The same things were measured in two ways. Each way mixes the same 4 hidden numbers, adds some noise and spreads widely along 4 directions of its own, which tell nothing about the thing.
Some things both ways: the first way, then the second way.
[  3  -3  -8 -18   0 -12 -16  15   9  21  -7  -6  -3]
[  9   1   2  -4  -5   9  -2   9   0 -15   1   7  -1]

[-16  -9   6 -11  -2  22 -12  -8   0   7 -15  -1   0]
[ -1 -14   2  18 -25   2   4  -3  18   8  14   7   3]

[-10  12  -3  -1  -5   4  -2   9   2   9   3  19 -18]
[ 10  16  -7  -4   7 -17  -2  19   1   7   0   5   1]

[  2 -11   9   4  -3 -30  28   4   7  17   9   3   6]
[-17  17   5  -1   3 -13   1   0  -6   9  20  24   5]

[ -1   1  -6  -6 -13 -19   0  15   8  22   6  -1  -4]
[  3  -7  -8   9  -1  -3  -1   3   5 -11  -3   8  -1]

[  7  -5   0 -14   9   5  -4  15   9  11 -10  17 -11]
[ 15  -2  -3 -11   1   8  -4  -9   3  -9  -9 -15   3]

[-1 -7  0 -7 -7 -6 -2 20  7 17 -1  2 -4]
[  9   5  15 -10   8  -1  -2  -3  -6  -2   4  10   0]

[  4   4  -2  -6   8  23  -5  16   3  13 -18  13  -8]
[  4   9  -3  -4 -10   7  -1  13   4   3  -2  -4  -1]

[-10   4   5   9 -15  -7  12  -2   0  15  -3   4   1]
[  9  23  24  -4   9   2  -2  13 -14  18   5   5  -6]

[  3  -3   8  10 -18 -16  27  15   6  20   1   5   6]
[ 10  16  16   1  -1  11  -8 -13  -8   0  -4  -1   0]

[  4  -4  -6 -18   5 -10  -9  21  12  15   1   9 -12]
[-23   1 -16  -5   1 -11   6  23   3  -3  14  14   3]

[  1   2  -3  -9  -1   3  -8  21   6  12  -3  18 -16]
[ 10 -13 -19  -5   3  -5  -1  -2  15  -1 -11 -17   5]

[ -6   0   1   2  -4 -15   3  -7   1  17  -6  -9   6]
[ 29 -13  21  -4   7  -9   0  -8   7  12   3   1   0]

[ -4  -6   4  -6 -10  -8   7  10   9  13   6  12  -5]
[-9  5  3  4 -1 -5  2  0 -2  3  9 11  2]

[ -8  -7   6  -1 -11 -10   1  13   2  11   1  -1  -1]
[ 24  -9   3  -6  -3 -13  -1 -17  15   3   5  -2  10]

[  0   0   1  -1 -24  -1   3  32   8  23  -4   0   0]
[17 -4 10  1  1 -1 -3 -7  3  2  0  1  1]

[ -8  -6   2 -12  -7 -17   1   3  10  11   7  14 -12]
[  0 -13  -1  -3   8 -15   6  -1   7   6   9   5   5]

[  9  -5  -1  -8  -3   3  -9  35   7  19 -11   4  -6]
[ -9   5   3 -20   8  15   3  12  -8   2  -2 -11  -3]

[-2 -9  3 -6 -2 -7  0  7  5 14 -9 -6  4]
[ 15  -7  14  -2  -4  10  -2 -16   5  -2  -1  -4   1]

Other things, the second way, with their names:
k66: [ -2   6  -4 -24   6   1   2  15  -1   5   2 -12   2]
k777: [-5  7  7 -9  3 13  0 -4 -6  5  0 -8 -2]
k174: [-7 -8 -9  2 -3  1  5  4  9  4  1 -6  1]
k917: [ -7   1   7 -11   8   6   1   3  -7  -4   8  11   0]
k317: [ -7  16   1 -14   6  16  -3  -9  -9   3  -8 -19   2]
k332: [  2   9  10  14  10 -13  -1  10  -7   4   6  22  -4]
k729: [ 4  2 17 21 -8 -5  2  4  2 14 10 17 -3]
k979: [  4  13  10  -8   7   7  -6  -2 -13 -21   0  16  -3]
k452: [ -1  23   0 -24  14  -3  -6  -3 -14 -10   1   5   4]
k232: [ -6  15  16  -5  27  -3   1  26 -20   9   1  14 -11]
k639: [-2  4 -5  0  2 -4  1  6  2  1  0  1  0]
k62: [ -8  -7  12  10   3  -3   0 -18   0   2  11  16   3]
k136: [  1 -12   6  13  12  -9   2  12   3  11  -4   4  -6]
k251: [-12   7  11   8  -1  10   1   6  -5  10   3   3  -5]
k824: [  9 -17  -7   8  13 -17  -1 -11   5 -16  -7   9  -1]
k117: [ 20   3  30 -13  29 -28   0  14 -11  16  14  27  -3]
k18: [ 10 -19  -7   4  -5  10  -2 -20  10 -15 -11 -10   2]
k84: [ -6  -1 -22   6   4 -23   0   5   9  -6  -1   8   3]
k51: [ -4 -15  -7  -1  17 -18   3  -2   5   0   0   5   1]
k905: [-21 -13 -26   7  -4   5   6  17   9 -15  -5  -3  -4]
k289: [  6 -23   1   5  -4  15   2 -11   9  -4 -11 -19  -2]
k880: [-6  5 16 -6 -4 -5  4 -3  3 19 25  9  6]
k99: [ 19  -7  -7   1   3  -9  -2   6   9   1 -10 -10   0]
k182: [  4   7   4  -3  -4  21  -6  -9  -5 -10 -11 -11  -3]
k441: [ 34  -3  -4 -12   2 -18  -3  -9  14  10  -3 -13   8]
k366: [  2   9  -3 -13  12 -23  -2  -4  -1  -1   9  17   7]
k638: [-4 11 10  2 -4  6 -3 -6 -6 -6 11 16  0]
k120: [-10  23  -3 -14  -7   7  -3  -2  -4  -2   8   2   6]
k593: [ -5 -15 -19  12  -3  -5   7  17  14   6  -6  -8  -4]
k525: [  4   0  -1   2  31 -23   2  22  -7   4  -6  13  -8]
k322: [ 20  14  20   0 -15  27  -9 -20  -4   0  -5 -14  -1]
k241: [  4 -14  -3   7  -6   4   2   2   8  -5  -6  -2  -3]
k488: [-6  1 20  6  5  0  5  0 -6 10  8 12 -4]
k589: [11 -1 17 -2  9 -9  0  6 -4  4  9 14 -1]
k244: [-26  -3   4   8   5  -9   9  18  -1   9  20  24  -3]
k388: [  0  12 -10 -11  15 -12  -2   8  -5   1  -4  -2   1]
k892: [-12 -20 -33  19 -27  -4   4  -6  27 -13   5   1   8]
k439: [ 10   8  -4  -1  -6  12  -5  -4   2   0 -12 -21  -1]
k932: [ 14  -8  12  -5  -3   7   1  -9   7  14   1 -16   3]

Some of these things the first way, each followed by its name:
[ -6 -12   7  -3 -16  -4   1  19   6  16   3  -2   2]
k638
[ -4 -14   8  -3 -15 -38  25  -1  12  19  11   0   6]
k62
[-17   3   6  10 -27  -7   8  -4  -2  19   3 -10   9]
k729
[  0  -1  -5 -15   2 -10  -2   0  10  17  -7   8  -7]
k241
[ -6   2   4   7 -40   6  -1  44   4  18   1   9  -9]
k439
[  1  -3  12  10 -22  22  11  27   2  17 -18   2   6]
k322
[ -3  -5   8   5  -4  -7   3   2  -2  13 -12  -9   9]
k932
[  1   1  -3  -2 -11 -19  10  14   9  18   5   9  -4]
k639
[-11 -15  15   9 -20  -3   1  17  -5  13   0 -15  10]
k880
[ 10 -10   1  -8 -15 -26  15  42  16  18  12  19 -13]
k452
[  2  -1  -4  -5 -12 -18   6   9  10  23  -1  -4   4]
k589
[-8 12 -6  3 -8  4 -5 14  1 17 -3  3 -7]
k593
[  0 -12  10  -6   2  19  -3  26   5   7  -5  16  -9]
k120
[ -3   5   2  -1   5  11   1  21   4   7   6  26 -21]
k388
[  0  19 -15  -8   0 -24  11   4  12  20  12  23 -17]
k525
[ -5  -6   5  -4 -11 -15  16  -4   9  12   2  13  -2]
k251
[  7   6  -7 -17   6 -15  15  10  19  15  11  35 -22]
k84
[  9  -5   1  -9  -7 -28  20  25  17  19  14  20 -13]
k366
[ -6  -8   3 -10 -25 -28  16   4  12  19   6   7   1]
k488
